The rows are grouped in 4 ways, from coarse to fine. Each group lies inside one group of the grouping before and may be the whole of it. The rows also spread widely along 13 directions, which tell nothing about the answers.
Known rows, each followed by its group in each grouping:
46 -52 -66 45 35 -45 -56 -36 88 -178 -59 142 163 22 -45 -55 120 38 -5
 -12 -152 -49 41 -94 24 111 -65 -56 14 -41 -9 -53 -3 106 -192 32 21 115 => Bep tigi Mogaz tafup
238 10 -13 162 -93 -12 -274 -76 -32 -402 -312 194 201 -153 -113 5 41 129
 256 -438 -114 82 -69 -285 13 -28 -174 -232 -151 -227 -80 -106 -40 109
 -229 166 -128 -263 => Bep tigi lep Sog
102 128 -94 183 181 27 28 -85 260 -226 242 112 179 301 22 -96 243 52 177
 210 -145 -56 97 -104 -14 312 148 149 -81 75 53 362 -42 263 -307 -140
 212 295 => gomes Bis bidog dula
45 -231 4 -215 -6 -45 130 129 -129 20 -62 -114 -87 -185 -39 83 -69 54
 -85 38 29 20 73 -165 73 -60 40 -238 172 -41 -73 -86 13 48 251 -134 -185
 67 => Bep kunof tep kuzed
-105 -179 -2 -41 -37 -67 -47 -68 26 -84 49 42 29 180 7 -113 95 22 -26 -9
 -3 -109 -55 -47 36 201 -2 66 108 80 -14 -44 -128 218 -107 -167 -52 16 => gomes dif Nuv vapu
-25 82 121 102 227 -163 -72 -76 -102 -46 -130 49 170 119 -43 18 62 100
 142 -4 10 20 87 -136 -123 39 -107 -37 -120 -143 -106 32 -160 16 -79 -20
 -25 -110 => Bep tigi Mogaz Supa
-239 -120 8 94 -130 -20 131 -72 104 -45 175 159 59 176 -44 -157 409 -177
 -50 32 183 -178 -43 170 12 176 37 -16 171 -44 23 -34 -40 162 -101 -209
 -212 -247 => Bep tigi lep vezud
-72 -94 161 -91 4 79 96 -70 50 -28 -140 257 94 151 -101 170 103 86 -154
 23 -116 -145 -35 -44 -210 82 -23 -191 34 -114 -40 -262 -38 132 -83 -153
 -67 -88 => gomes Bis suso gub
3 -253 -104 -48 13 -169 -27 -4 -90 -91 -172 8 11 -22 -16 138 97 71 33
 -72 -44 -66 -1 -239 -77 109 -19 -65 -52 1 -76 23 -320 -17 -68 -5 104
 207 => Bep zet Vir tutuf
-81 -297 36 -67 29 -27 58 61 0 -85 -110 205 66 73 89 33 376 -87 -103 -57
 17 -62 85 -122 98 25 -117 -149 305 34 -208 -253 -1 105 -88 -20 -112 -59 => gomes dif Luru naza
29 -131 -187 80 -176 -142 -50 -31 107 -214 105 -2 22 -1 -147 -262 58 -24
 65 -124 22 40 -50 53 60 46 45 -84 -123 -97 17 132 -37 259 -134 8 -152
 12 => Bep tigi vuru Rulo
-43 70 10 -113 -92 180 155 23 -21 74 202 -26 -1 -52 4 140 50 -102 129 60
 104 -69 -51 -31 198 178 67 42 376 135 95 -107 186 34 291 -181 -150 -203 => gomes Bis suso fer
144 -93 -114 0 15 -93 207 -88 86 -41 262 -130 -2 128 -153 -23 183 142 63
 245 24 99 4 15 178 356 342 -58 199 -149 101 234 -92 297 156 -298 -242
 524 => gomes Bis bidog bigo
-149 -216 261 -79 143 49 192 0 -119 127 -133 69 -60 103 71 306 266 -16
 -51 164 212 -127 127 -233 -202 -59 38 -178 92 -135 -90 -47 -129 -27 93
 -314 -139 -158 => Bep zet libi dilo
-27 25 108 -108 114 -2 78 99 -100 92 -56 -29 12 -30 16 119 -24 0 57 52
 43 16 120 -112 -24 -147 -68 -74 26 -51 -76 -80 116 -49 196 37 -66 -175 => gomes Zoz zek Vupo
-332 -51 36 -165 2 -130 80 120 -231 55 -2 -190 111 -150 -7 -202 -159 -84
 -196 -117 -71 -250 8 148 -30 -88 -169 87 60 52 -53 -235 -55 -200 249
 119 23 -279 => gomes dif Botub nasuk
108 227 -4 -120 -121 -118 -69 -61 3 41 20 -6 70 -85 -383 -108 -364 158 0
 -56 -90 197 -91 207 -16 -71 -43 -149 -199 -293 144 -161 171 148 152 128
 -271 -96 => Bep kunof Kefis nifif
-59 63 2 -67 154 -166 152 38 9 190 112 190 30 192 -119 118 197 -75 75
 205 97 97 80 32 -25 169 -51 -71 167 140 -158 -57 -66 102 62 -86 -28 -36 => Bep kunof Kefis Zedu
-32 95 87 -50 119 33 13 -77 8 73 64 6 118 46 -24 63 37 45 42 177 27 -14
 56 -49 76 99 16 96 123 -111 153 -46 107 12 33 -77 -96 41 => Bep zet libi Sozo
-106 241 -168 -210 121 -89 264 -12 -39 136 213 -88 344 -162 -180 -82 -64
 45 -254 197 -408 -157 -2 335 204 343 4 213 419 31 141 -315 106 -235 345
 207 113 466 => gomes Bis suso fer
-83 227 129 58 180 82 129 7 -205 18 -8 -126 296 -159 65 135 159 -31 158
 -26 15 -108 139 13 129 -29 -52 146 123 -219 60 -50 155 -361 278 189 -39
 -198 => gomes Bis suso gub
60 -171 -219 -117 -183 -63 13 -81 -88 109 -87 -13 -40 6 -115 369 31 65
 115 -11 32 9 -142 -102 84 305 56 79 35 0 139 -11 -182 -61 65 134 31 377 => gomes dif Botub nasuk
52 -24 61 22 -29 -44 402 87 -23 -99 133 -34 -86 47 -208 26 121 12 38 26
 -24 -13 68 0 -343 29 221 -408 -66 -156 -182 196 -226 189 286 -400 -194
 -115 => gomes dif Luru naza
-77 8 -28 -91 -206 82 74 -6 -205 69 -22 -343 47 -389 -95 56 -159 -15 -10
 -77 128 -73 12 144 136 -229 54 70 -128 -446 315 -4 249 -332 373 253
 -291 -68 => Bep tigi vuru Rulo
121 -34 -68 18 -230 107 34 -3 -78 -153 43 -27 -7 -180 -12 118 93 -43 268
 -224 96 -21 -86 -176 214 129 62 -57 236 -7 57 -48 54 48 212 -67 -200
 -211 => gomes Zoz zek Vupo
-21 35 98 -159 68 -69 -151 -43 -99 130 -106 -9 5 129 -70 102 -265 134 77
 32 27 72 -37 -125 -42 15 -128 34 -92 18 21 -114 -4 95 26 13 -35 -88 => gomes dif Botub nasuk
-70 -99 106 31 71 -101 77 106 -69 -106 -78 53 40 -14 -41 -76 125 -34 -15
 -78 56 -33 124 -58 -142 -180 -68 -234 -125 -136 -187 2 -65 67 -3 -50
 -116 -301 => Bep kunof Kefis nifif
-174 -48 -4 -124 49 -120 -138 9 -56 -12 81 -105 114 -57 40 -276 -114 -41
 -62 -11 -2 -80 3 0 238 15 -151 176 202 113 57 -187 83 45 23 29 -46 -107 => Bep zet libi dilo
-138 -139 -421 -64 -431 -144 88 67 303 -95 279 173 -3 91 -260 -304 55
 -206 -137 -94 -106 -54 -175 428 22 109 -9 -35 -122 163 55 -49 61 273
 -179 256 57 34 => gomes Bis suso gub
174 -241 55 -272 -157 129 -170 -103 -114 44 -339 217 -121 -83 -64 533
 -144 171 47 -96 5 4 -185 -461 52 226 -67 -156 230 89 59 -377 -80 107 -5
 -167 -98 70 => Bep kunof Kefis nifif
-45 -82 -28 2 16 -136 -174 87 -11 -170 79 -221 40 -23 38 -371 -137 5 95
 -106 80 79 61 -31 197 -202 -74 49 -160 -43 -19 119 142 193 -36 120 -116
 -184 => gomes Bis bidog bigo
-22 209 -160 11 -30 -210 -21 11 -99 -14 237 -152 98 -27 -133 -154 -162
 -30 287 -113 9 72 -85 72 134 205 -56 161 38 200 -6 74 -85 32 223 109 58
 -130 => gomes Bis bidog dula
70 120 46 -21 56 104 3 27 36 -146 10 0 118 -111 -48 -43 -100 56 -1 28
 -161 -80 89 -92 -30 -38 10 -43 -99 -106 94 32 139 44 -20 -40 0 -56 => Bep kunof Kefis nifif
77 -80 -139 -44 10 -158 -5 7 -88 -131 -29 -49 91 -147 -103 -68 -17 71 58
 -97 -146 -5 -38 -139 96 205 -35 -89 192 66 -84 -73 -169 64 98 -48 -39
 145 => Bep tigi lep Sog
-5 43 -18 -19 -60 48 60 29 -72 -75 2 35 73 -64 -28 87 24 -41 125 -126
 -43 -102 -35 -108 -4 128 -35 -36 94 76 -30 -65 -53 -12 100 -33 17 -204 => gomes dif Botub nasuk
-17 168 8 100 -47 71 -9 -118 158 -142 135 223 127 221 -86 13 105 -8 159
 -9 -50 -112 -90 -26 -116 279 37 50 -41 90 65 46 -57 192 -175 -146 84
 -182 => gomes Bis bidog bigo

New rows. What belongs after each?
-4 158 -57 -47 -52 -102 173 -59 -126 70 109 -63 173 -194 -235 -7 44 6 32
 -15 -29 32 -41 192 189 201 12 -50 340 -179 79 -226 53 -106 392 30 -276
 7 => Bep tigi Mogaz tafup
201 -12 -24 -42 225 -125 35 151 3 -8 -80 -56 55 -87 -77 -22 13 81 58 136
 -1 326 280 -107 133 -309 -66 -278 -94 -263 -134 65 283 98 71 204 -208
 145 => Bep tigi Mogaz tafup
-55 -77 -54 -139 -173 -34 17 -49 7 43 37 -31 -7 -46 -158 -12 -116 49 -96
 27 20 -51 -81 106 37 66 52 -3 -31 -125 179 -85 45 62 49 2 -150 59 => Bep kunof tep kuzed
104 61 31 -127 -146 130 2 4 -2 -71 -70 91 -9 -157 -163 145 -210 64 11
 -76 -99 -41 -60 -116 -95 -4 -9 -175 -64 -66 96 -138 98 70 72 -71 -90
 -168 => Bep kunof Kefis nifif
70 -91 83 -13 78 131 84 -86 27 -189 -67 16 169 -90 -31 -11 157 144 -160
 72 -199 -166 55 -138 36 155 117 -123 203 -265 97 -102 20 84 -17 -243
 -187 229 => Bep tigi lep Sog
-45 229 110 69 249 -37 -61 -61 139 -129 134 -38 120 278 -38 -238 -241
 160 34 200 -239 -153 86 -65 -326 75 58 156 -392 21 65 280 -95 220 -212
 -199 249 41 => gomes Zoz zek Vupo
-19 -20 -12 -44 -120 -69 -145 -76 40 -45 -83 19 34 77 -143 -68 -171 116
 -13 -77 -41 -1 -65 59 -79 -76 -43 20 -304 -202 118 -57 55 116 -115 172
 -71 -22 => gomes Zoz zek Vupo
-75 50 -114 -9 -63 -43 -102 -51 -1 60 240 -224 -33 114 10 -55 -131 -24
 259 91 201 15 -53 5 176 142 75 327 -105 111 231 275 47 75 37 25 31 15 => gomes Bis bidog bigo
-34 -110 -6 -48 99 -148 174 178 65 -26 83 49 -40 36 -63 -114 128 -100
 -20 94 54 92 178 -36 -107 -184 -33 -293 -22 -1 -225 63 10 183 33 -80
 -88 -151 => Bep zet libi Sozo
262 58 -72 281 147 -58 97 -53 -14 -449 99 -27 192 -52 -38 -88 258 116
 322 -91 -179 -50 69 -334 30 401 183 -146 180 -22 -124 306 -328 197 6
 -396 -20 156 => Bep tigi Mogaz tafup
-92 -288 -59 -138 -84 -130 -112 143 -20 -74 -26 -91 -126 -42 0 -215 -147
 -42 -90 -59 80 -5 36 -71 35 -210 -91 -85 -162 63 -70 11 28 208 -86 14
 -75 -143 => Bep kunof Kefis nifif
71 -48 0 -151 -63 97 139 -66 7 35 1 -8 13 -102 -128 164 -20 98 -109 145
 -73 -48 -14 -49 67 162 116 -122 223 -170 160 -140 96 63 168 -191 -224
 228 => Bep tigi Mogaz Supa
-160 -85 17 90 2 -72 35 -49 64 -1 -176 104 158 90 -115 8 258 -14 -140 35
 34 -71 117 210 -217 -238 -54 -56 -449 -477 68 53 62 -134 -247 346 -66 9 => Bep tigi lep Sog
-27 -39 26 -328 75 37 90 72 -36 413 -24 10 -88 -22 -52 319 -94 -19 -82
 349 153 167 116 -20 188 -99 -84 -40 235 -26 102 -248 381 -51 254 107
 -194 136 => Bep tigi Mogaz tafup
-96 -180 -156 -196 -108 -266 -263 39 -272 142 -272 -55 -95 -112 -57 224
 -330 -8 169 -223 120 65 -127 -221 13 -6 -321 69 -123 256 -74 -185 -190
 -145 68 317 138 -146 => Bep tigi Mogaz tafup
-11 195 -49 -177 3 -2 -44 -212 11 343 -52 278 55 196 -218 464 -83 87 107
 222 -30 19 -163 -42 -86 442 -79 163 131 152 184 -229 -70 -54 -3 22 113
 206 => Bep tigi lep Sog
-144 -52 30 -52 146 -152 -28 139 45 -69 -34 196 68 103 4 -161 35 -112
 -36 -21 -61 -38 112 -101 -168 -129 -234 -140 -54 222 -269 -115 -58 145
 -174 7 138 -330 => Bep zet libi dilo
-106 51 -29 49 -17 0 116 -57 100 -16 165 35 158 137 -58 -91 239 -65 -44
 110 -22 -93 62 218 37 112 50 129 25 -153 121 35 88 18 -42 59 -56 83 => gomes dif Luru naza
-5 -50 222 -23 301 46 -130 -72 -122 122 -164 -33 42 118 153 249 57 90
 169 188 207 47 163 -358 60 -54 -63 91 15 -114 20 63 69 -25 -43 -92 -87
 -15 => Bep tigi vuru Rulo
-121 -1 -20 52 -71 -194 114 7 58 -140 177 66 6 122 -183 -269 68 -51 38
 -78 -7 -82 -51 97 -248 112 29 -189 -81 40 -134 73 -276 254 11 -287 -61
 -299 => Bep zet Vir tutuf
144 2 -193 -4 4 -93 -35 36 -48 -133 10 -36 31 -111 -61 61 -92 34 219 -52
 -108 30 -4 -252 55 207 -29 -32 44 187 -46 99 -135 60 53 -23 121 123 => Bep tigi Mogaz tafup
-125 -41 59 50 -31 5 126 79 -33 -241 -48 154 181 -96 17 -122 227 -110
 -64 -235 -145 -255 33 -11 -103 -11 -103 -140 131 -1 -182 -229 -58 -34
 21 1 -6 -383 => gomes Zoz zek Vupo
56 69 -91 -40 -114 15 149 27 9 -59 -32 208 76 -104 -197 206 65 -31 23
 -70 -140 -77 -31 -13 -164 130 -13 -180 -17 -9 -19 -102 -75 -42 47 32 51
 -62 => Bep kunof Kefis nifif
-195 -185 137 -106 -31 -110 70 11 -209 -134 -57 -186 46 -110 -46 -170
 -128 89 -156 -171 -60 -233 -63 -43 -100 28 1 -114 68 -70 -74 -163 -232
 40 228 -233 -142 -225 => gomes Bis bidog bigo
-165 -485 -131 -110 -220 -202 -174 32 22 -96 16 -164 -202 44 -9 -318
 -125 -27 -116 -71 183 -34 -72 -44 72 -126 -7 -28 -181 29 8 90 -79 330
 -161 -79 -181 4 => Bep tigi vuru Rulo
-34 21 90 -31 -239 69 -250 -320 38 64 -72 274 -14 235 -172 229 -77 84
 172 -85 158 -48 -303 -125 -67 347 -41 84 26 13 217 -213 -104 221 -181
 -227 -167 -228 => Bep tigi vuru Rulo
-42 30 -157 -100 5 -194 -211 -6 -13 -29 -42 -6 123 -37 -111 -132 -268 66
 -22 -45 -172 -27 -36 17 32 59 -174 166 -184 96 67 -75 -35 4 -145 268
 189 119 => Bep kunof Kefis nifif
-65 -115 241 179 270 -110 -11 -55 -90 -46 -78 0 -13 396 113 90 248 78
 250 79 244 5 150 -275 -271 -9 38 -27 -271 -102 -192 360 -313 171 -162
 -282 -12 -199 => gomes dif Nuv vapu
-186 -70 -7 2 104 -8 -27 44 82 -76 20 31 147 145 96 -168 110 -57 -116 82
 -88 -185 113 33 -19 -33 -83 158 -107 26 21 25 68 32 -242 113 145 6 => gomes dif Botub nasuk
-1 239 93 -73 198 106 -86 -177 -3 92 -71 104 234 77 -41 239 -93 160 -12
 228 -199 -159 11 -93 -31 288 -29 278 24 -42 265 -108 26 -133 -101 8 178
 263 => Bep kunof Kefis nifif
84 59 -119 -56 -62 -108 -74 -96 -17 -188 -35 106 148 -29 -160 -18 -161
 152 49 -173 -339 -130 -177 -132 -57 387 -47 15 125 175 -19 -196 -260
 108 -6 -61 146 122 => gomes Zoz zek Vupo
117 -154 -74 -153 4 -81 -314 -77 -169 -39 -193 -141 -73 -54 11 202 -371
 220 176 -60 -42 -17 -112 -439 63 217 -52 172 -92 177 118 47 -237 64 -68
 -74 155 252 => Bep kunof Kefis nifif
-107 -162 -96 -224 -44 -257 -15 -49 27 261 -3 118 -48 271 -205 45 -38 54
 -120 136 48 134 -93 145 25 148 -92 -24 53 63 -31 -209 -70 216 -26 94
 -93 210 => gomes dif Botub nasuk
-214 -112 -31 -59 -233 0 162 -22 161 30 55 319 -41 153 -191 -4 202 -161
 -161 9 29 -167 -106 183 -261 111 -24 -206 15 42 -48 -184 -67 172 -108
 -147 -96 -283 => Bep tigi lep Sog
-207 -102 -87 63 92 -250 -56 -53 84 78 108 -83 73 355 -31 -216 155 -22
 -32 192 119 26 107 240 -13 -25 1 253 -333 -162 84 258 -35 81 -246 228
 35 240 => gomes dif Luru naza
38 13 79 42 -94 -15 -21 -58 39 -100 40 86 19 43 -137 -45 70 13 161 -85
 144 86 -31 -55 -13 -18 9 -175 -15 -186 23 -16 39 230 -11 -141 -292 -316 => Bep zet libi Sozo
-269 -133 -14 -57 121 20 62 -11 -68 -15 5 -115 186 20 161 -4 122 -15
 -156 105 -112 -351 59 -11 60 159 -4 313 106 46 107 -36 -64 -202 -37 54
 217 212 => gomes Bis suso fer
75 10 -56 13 -23 -12 164 51 -13 -69 117 -93 4 -110 -90 36 80 -12 134 41
 40 22 72 -68 -1 8 131 -125 -3 -134 44 163 -11 38 169 -102 -115 19 => Bep zet libi dilo
25 70 -110 24 -110 -146 37 -80 110 -48 235 121 92 76 -228 -227 114 -29
 72 10 23 117 -84 176 198 269 6 -95 287 3 11 -137 55 302 58 -122 -287
 -44 => Bep tigi Mogaz tafup
166 380 80 -11 139 42 65 -158 -143 125 13 -55 132 -59 -175 394 -169 185
 330 126 -47 51 -22 -197 -90 287 84 84 28 -120 205 67 -108 -165 284 -116
 23 92 => Bep zet libi Sozo
-141 -32 149 48 -3 -39 -258 -105 -42 -109 -149 153 173 67 20 -139 51 -15
 41 -182 87 -68 -32 -63 93 -31 -238 39 45 -79 -5 -269 89 88 -197 46 -171
 -427 => Bep tigi Mogaz tafup
-42 30 -10 60 60 -134 62 -97 -29 22 -4 79 136 91 -107 66 189 16 71 47 38
 4 19 25 -9 177 -15 -20 55 -119 -12 -9 -115 10 6 -10 -88 35 => Bep tigi Mogaz Supa
52 -292 -181 -292 -217 19 -24 -43 91 263 97 -61 -290 183 -57 268 -113 46
 33 272 218 163 -101 -82 205 164 144 100 60 93 229 73 124 271 29 -67
 -136 434 => gomes dif Nuv vapu
-137 27 80 7 -56 3 -33 51 26 -125 10 -7 49 81 -49 -211 -120 -27 -16 -109
 -23 -111 17 59 -193 -181 -74 -56 -307 -86 -11 37 43 134 -90 5 -32 -398 => gomes dif Botub nasuk
98 160 11 1 82 -49 -11 -87 -54 -117 -126 -19 326 -99 -182 -48 -25 207
 -58 -76 -282 7 34 103 38 38 -31 -30 -75 -407 103 -147 68 -84 32 255 -98
 208 => gomes dif Botub nasuk
-34 -262 -30 2 26 -6 -59 56 -43 -32 -20 -47 -119 61 159 100 134 -73 174
 61 235 -16 82 -321 109 29 -11 19 65 138 -45 160 -32 117 -73 -150 -32
 -57 => Bep tigi Mogaz tafup
-49 33 118 -48 -51 154 -83 -30 37 -119 -149 104 187 -70 -11 26 -14 38
 -78 -98 -80 -107 27 -6 3 -165 -109 -15 -125 -251 124 -210 267 -53 -101
 211 -77 -225 => gomes Bis bidog bigo
19 -336 -6 75 35 -241 -16 51 -46 -86 62 -161 -182 171 -5 -135 159 31 171
 38 336 151 94 -158 30 -65 135 -149 -184 -123 -128 385 -210 347 -57 -255
 -249 7 => Bep kunof Kefis nifif
